There are 2 nested groupings, the coarsest first. Each group lies inside one group of the grouping before and may be the whole of it. The rows also spread widely along 2 directions, which tell nothing about the answers.
In the rows, 128 means zero.
Known rows, each followed by its group in each grouping:
[121 147 119 138  75 179 168 113 133 145 183 126 130 126  99 109 184  86
 125] -> j_712 j_549
[127  95 123 154 134 163 111 205 108 192 147 124 102  87 136 107 149 107
 145] -> j_907 j_375
[145 111  95 137 117 174 150  97 115 146 101  63 145 134 193 145 102 115
 171] -> j_121 j_731
[156 114 108 152 135 183 124 132 101 181 114 115 127 167 172 116 164 119
 116] -> j_907 j_238
[ 97  89 137 137 147 149 117 141  86 206 188 160 127  33 156 128 137  56
 132] -> j_712 j_255
[162 116 118 150 121 171 110 114  86 124  70  75 127 177 173 113 156 157
 148] -> j_815 j_758
[ 78 100 109 131 131 183 130 146 152 175 160 117 133  69 147 120 123  86
 148] -> j_121 j_79
[135 151 108 137 108 181 125 106  99 125 100 102 136 173 115 110 185 134
 124] -> j_815 j_247
[ 69  84 121 138 168 165 107 149 135 194 140 118 104  47 167 132 113 111
 158] -> j_121 j_150
[156 130 139 121 127 156 125 129  95 139  99 101 156 156 174 120 156 134
 148] -> j_815 j_280
[ 76 120  84 135 108 189 142 112 130 172 149  88 139  99 125 116 157  94
 174] -> j_121 j_490
[140 143  77 142  95 196 161  86 138 120 123  78 136 189 122 121 140 133
 140] -> j_121 j_79
[101  88 122 141 166 159 110 109 118 173 104 105 107  82 204 157  95 131
 162] -> j_121 j_150
[ 80 111 126 124 106 204 146 173 131 147 173 106 107 137  56  95 230 107
 149] -> j_815 j_758
[107  94 146 142 150 155 121 133  78 188 154 161 126  34 180 123 120  70
 126] -> j_712 j_255
[ 90 140  80 132  90 196 154 114 129 175 163  84 125 140  99 118 169 107
 167] -> j_121 j_490
[127 121 131 144  96 154 121 119 108 176 162 141 141  69 154 126 129  65
 140] -> j_712 j_549

New rows. What belongs after each?
[ 85 105  84 132 115 182 132 133 122 193 141  97 133 103 150 116 146 110
 173] -> j_121 j_490
[155 156 117 109  89 173 142 111  97 119 102  78 151 201 127 120 179 136
 142] -> j_815 j_280
[119 110 112 147 122 195 121 160 115 183 142  97 113 141 134 119 190 118
 117] -> j_907 j_238
[143 146 111 144  93 162 144  81  77 139 158 138 137 126 132 122 155  96
  98] -> j_712 j_255
[102 120  93 132 129 187 145 108 127 146 115  95 111 143 134 143 136 141
 165] -> j_121 j_150
[152 120 101 146 114 193 132 134 104 186 109 105 111 174 144 119 184 122
 125] -> j_907 j_238
[115 108 149 140 125 168 111 145 114 151 119 104 121 147 134 105 193 132
 139] -> j_815 j_758
[137 128 110 134 125 160 138 107  73 168 157 143 133 107 164 131 139  82
 117] -> j_712 j_255
[130 111 137 144 112 143 122 119 107 161 151 151 138  55 176 122 118  78
 129] -> j_712 j_549
[125 114 115 140 120 193 122 150 117 193 130 117 100 149 144 107 185 124
 110] -> j_907 j_238
[150 112 102 146 138 163 117 173  96 182 120 105 111 116 162 109 147 131
 151] -> j_907 j_375
[148 124 122 146 105 160 124  86  94 159 126 128 139  83 179 124 107 101
 127] -> j_712 j_549
[ 98 126 138 134 124 174 118 137 128 157 144 120 126  97 103 115 200  97
 135] -> j_815 j_247
[128 122  86 144 142 187 139  82 122 146  93  91 119 153 176 149 114 154
 149] -> j_121 j_150
[ 70  91 110 143 139 173 118 134 111 212 148 116 134  53 173 116 124  88
 176] -> j_121 j_490
[181 153  82 151 101 173 142 152  92 133 105  90 112 196 144 114 164 146
 125] -> j_907 j_375
[141 135 119 125 110 173 128 106  88 126 121  91 126 149 117 122 196 133
 123] -> j_815 j_247
[104 116 108 139 109 190 139 175 140 196 172 106 106 149  94 103 217 111
 115] -> j_907 j_238
[148 108 129 151 129 179 127 140 103 130 104 104 126 154 156 103 165 142
 132] -> j_815 j_758
[105 135 140 115 105 165 148 154 126 138 152 102 133 143  96 111 209 106
 146] -> j_815 j_280
[127 115 136 144 129 146 124 116 108 169 149 142 129  50 180 120 114  79
 140] -> j_712 j_549
[141 156 112 130  99 178 147  88  96 101  83  80 146 175 133 105 187 136
 127] -> j_815 j_247
[139 107 118 140 127 151 121  97  75 173 148 143 146  77 191 110 121  94
 110] -> j_712 j_255
[138 148 111 152  64 168 160  99 110 140 146 133 137 122 131 124 141 103
 126] -> j_712 j_549
[124 128  74 146 108 179 146 121 138 152 143  93 123 140 140 127 129 112
 155] -> j_121 j_79
[154 122 115 141 110 147 127  92  92 153 123 129 136  85 196 117  99 110
 130] -> j_712 j_549
[103 139 117 115  96 167 154 115 101 162 207 146 135 114  82 112 182  66
 118] -> j_712 j_255
